All groups share one centre, and each spreads out both ways along 5 directions, with some noise.
In the rows, 128 means zero.
Known rows, each followed by its group:
[142 181 157 113 113 151 128  80 137 172 148]
M
[116 146 180 158 112 167 124 103 161 106 152]
P
[153 108 125 158 184 121 117  77 109 196 110]
Z
[104 137 162 173 103 166 141 200 129 160 139]
C
[126 148 129 130 115 107  94 111 161 114 109]
Z
[ 98 134 111 128  91 106 115 155 170 189 143]
W
[ 95 167 186 178 127 160 148 153 140 108 125]
P
[165 143 221 203 134 102 132 145 120 111 119]
E
[102 175 104 121 195 133 145  74 109 158  91]
W
[ 99 197 136 140 156 118 122  79 148 107  88]
C
[131 143 147 162 147  99 120 142 121  85  90]
W
[ 94 175 136 122 105 180 134 127 146 136 140]
C
[107 150 156 170 105 106 107 153 170 148 120]
W
[135 106 152 176  99 162  98 145 154 225 149]
C
[179 109 164 181 169 152  91  57 118 139 104]
Z
[124  93 116 134 104 149 150 203 109 161 156]
Z
[127 141 143 155 133 101 120 153 129  95 102]
C
[116 210 179 183 156 141 132 121 117 149  79]
L
[123 108 108 100  71 156 124 157 146 186 178]
E
[116 108 102 127 104  59 115 183 154 146 125]
W
[ 65 193 133 145 151 123 164 157 131 147 105]
C
[141 149 185 183 124 144 100 124 139  71 100]
M
[ 92 194 132 139 162 115 126  80 149 128  89]
C
[107 122 178 143 111 135 144 107 168  78 168]
P
[ 64 175 124 165 161  78 164 182 135 175  95]
W
[129 134  98 136 142  68 109 158 119 134  80]
P
[ 82 146  72 103 107 185  84 116 165 110 108]
E
[125 145 171 171  83 185  95 151 157 127 137]
U
[ 74 168 151 198 165 130 129 149 147 128  81]
M
[127 156 155 175 122 141 119 190 113 110  88]
P
[ 48 167 134 187 143 177 119 143 172 183 105]
M
[ 85 180 141 173 182  96 154 139 128 166  86]
Z
[ 93 181 147 164 146 131 137 126 145 161 109]
M
[ 88 160 138 173 118 120 124 182 149 163 106]
U
[115 112 133 143  95 133 137 214 121 129 143]
C
[ 56 146 111 162 127 164 126 166 165 184 124]
M
[113 159 163 155 135 150 147 136 123 109 121]
U
[ 87 128 182 152 136 104 174 131 162  75 161]
P
[116 129 148 169 134 104 118 151 140  82 104]
L
[133  90 118 130 109 126 142 197 105 137 143]
Z
[132 101  77  88  86 138  78 120 157 121 133]
E
[151 110 113 114 123 117 109 128 115  92 113]
W
[ 72 168 131 161 159 106 148 148 140 162 102]
L
[ 73 159  91 127 140 129 121 147 145 128  93]
E
[132 117 154 149  92 137 136 210 116  81 134]
M
[120 151 148 180 135  94 100 148 151 119  82]
U
[130 140 139 147 131 111 106 117 143 115 107]
L
[143 131 132 134 118 123  87  90 154 124 114]
U
[151  95 125 130  90 114 103 174 126  85 126]
P
[147 144  98  91  99 133  96 102 140 197 134]
L
[144 103 148 146  98 140  87 126 160  74 133]
L
[179 111 141 134 120  79  81  71 151 140 126]
E
[123 108  98  99  70 108 115 188 145 114 144]
Z
[ 77 139  68 106 128 110 127 162 143 151 108]
E
[144 100 130 110 104 127 152 186  98  63 146]
U
[111 176 139 109 115 131 167 144 120 191 151]
M
[ 88 108  98 122 113 118 122 140 170 154 148]
L
[127 137 152 164 126 113 113 153 137  99 100]
U
[118 144 137 143 101 193  81 121 153  61 108]
E
[134 179 163 157 127 167  98  82 144 150 112]
L
[138 134 167 165  78 132  73 118 189 132 135]
W
[147 142 158 162 126 126  86  86 152  89 106]
P
[122 161 175 166 105 179 110 127 148 116 126]
Z
[119 109 117 128  50 168 101 189 158 164 161]
U

New rows, each followed by its group:
[107  99 125 189 129 131  68 147 168  77  83]
M
[136  87 113 128 112 118 140 199 107 141 144]
Z
[142 123  91  83 102 115  85  71 161 124 132]
C
[133 118 143 166 145 134 134 163 107 134 114]
Z
[128 153 163 135 156 147 160 111 103  85 121]
U
[132 171 114 148 119 153  83 134 128 178  84]
P
[100 136  95 119 106 164  99 147 150  88 109]
E
[127 197 155 134 149 103 148  96 125 164 116]
M
[156 104 158 148 121  89 100 107 150  46 114]
P
[139  81 110 120  94 120 133 211 110 124 149]
Z
[110 125 103 112 111 151 124 128 142 209 152]
Z
[156  93 137 149 125 131 116 151 113 122 125]
Z
[119 156 138 162 132 108  88 102 164 154  95]
U
[111 180 136 143 141  79  92  83 173 108  82]
Z
[133 181 166 192 147 136 102 141 123 109  67]
P
[139 143 178 171 110 147 126 145 134 133 132]
E
[131 140 128 122 131 179 134 120 109 118 127]
W
[125 129 122 136 123 125 117 132 139 150 126]
Z
[163  75 120 123  88 120 100 165 125  96 139]
Z
[111 153 163 162 145 133 170 181  99  80 109]
U
[111 169 157 154 138 178 133 120 123 127 116]
W
[101 161 162 193 139  68 121 167 155 120  87]
W
[139 112 177 146 117 113 113  92 163  49 143]
P
[121 146 164 147  70 167 114 180 149  77 137]
Z
[161  92 139 178 180  75 127 153  88 112  86]
Z
[ 88 157 116 138 121 115 131 145 156 193 126]
W
[160 101 137 122  82 160  93 137 139  96 142]
W
[ 75 179 108 105  79 108 120 161 178 131 129]
Z
[156 108 162 178 150 168 119 114 109 148 122]
Z
[116 152 110 138 153  83 113 117 140 158  89]
P
[ 89 147 149 152  83 169 137 191 154 168 155]
W
[185 148 160 140  97 156  77  98 127 106 113]
L
[116 128 138 121  74 164 150 202 124 140 167]
M
[114 160 116 103 118 127 115 106 146 100 118]
C
[120 120 121 130 104 116 134 183 129 140 136]
E
[136  94 104 110  77 101 102 168 153 138 149]
W
[143 160 169 153 134 125 112  51 163 219 142]
E
[102 156 118 147 110 128  93 113 175 200 118]
U
[104 174 136 148 164 137 135 111 126 141  98]
W
[ 98 173 141 156 180  92 155 125 123 132  87]
U
[151 140 167 163 140 110 108 123 126  57  93]
U
[ 85 168 162 178 118 158 140 184 139 150 120]
U
[116 136 123 155 170 133 134 107 122 207 115]
Z
[ 85 193 169 152 118 186 155 161 132  99 125]
C
[116 118 118 158 123 115 112 138 147 222 128]
C
[138 104 142 168 109 141  68 123 159  79 105]
M
[111 124 109 128 111 119 127 158 140 182 137]
C
[ 83 191 144 165 154 106 137 130 146 146  88]
Z
[120 138 114 111 140 177 150 138  94 123 128]
W
[154 114 165 159 112  91 141 181 116 128 135]
E
[110 122 121 142  76 142 104 186 157 164 139]
U
[159 127 154 169 160  26 114 128 124 100  84]
E
[164 112 141 118  80 190  84 103 148 106 150]
W
[115 115 112 113  86 135 138 180 131 173 164]
E
[135 116 101 100 131 133 132 135 102 114 124]
W
[ 90 211 166 157 123 143 102  85 182 128 100]
Z
[137 185 161 170 158 103 124 140 107 123  71]
L
[122 126 107 117 130 121 137 146 118 130 121]
W
[ 58 198 120 130 156 113 169 153 129 145 101]
C
[138 194 171 140 137 132 130  74 137 155 121]
M
[100 138 128 140 119 181 149 157 127 200 152]
Z
[ 79  91  88 144  92 176  86 161 179 164 137]
M
[116 189 172 170 129 164 136 144 121 147 105]
L
[141 118 158 185 127 115 100 151 140 152 113]
C
[100 143  81  83 102 136 121 110 155 188 148]
C
[125 173 166 169 138 148 106  93 142 128 100]
L
[109 163 131 147 121 186  74  87 164  79  92]
E
[ 70 164 105 109  79  89 139 208 159 118 126]
Z
[173 147 108  94  92 127 115 156  95 178 121]
L
[137 174 171 136 102 191 111  82 151 158 146]
M
[144 102 130 166 169  89 136 156  96 132  96]
Z
[130 117 119 114  94 169 123 154 130 134 154]
W
[151 120 101 105 109 103  84  93 148 155 125]
L
[118 142 143 147 139 144 145 163 106  99 110]
W
[120 133 150 154  95 154 119 181 135 116 136]
U
[ 71 188 135 161 146 170 123 127 148 126  90]
E
[ 97 177 144 175 160  63 110 108 166 160  79]
W
[134 136 142 119 104 175 117 103 139 132 148]
U
[ 87 127 131 153 122 120 141 175 147 128 127]
L
[106 120 111 130 120 151 149 168 120 198 150]
Z
[142 152 155 139  90 182 113 139 129 143 138]
L
[ 83 205 165 165 133 152 125 106 163 145 104]
Z
[108 116 101 152 136  99  88 125 161 130  95]
M
[ 85 130 125 124 142  84 158 126 156 142 145]
P
[160 136 153 123 102 113 131 154 113 101 136]
M
[149 113 137 154 119 113  82 105 152 155 118]
C
[175  90 112  94  84 169  80  98 135  98 147]
W
[158 115 106 110 120  86  80  91 147 128 110]
L
[125 117 107 122 127 101 138 175 110 114 117]
W
[133 148 139 131 134 177 120  98 122 118 120]
W
[148 123 100 100 101 117  89 104 143 162 133]
L
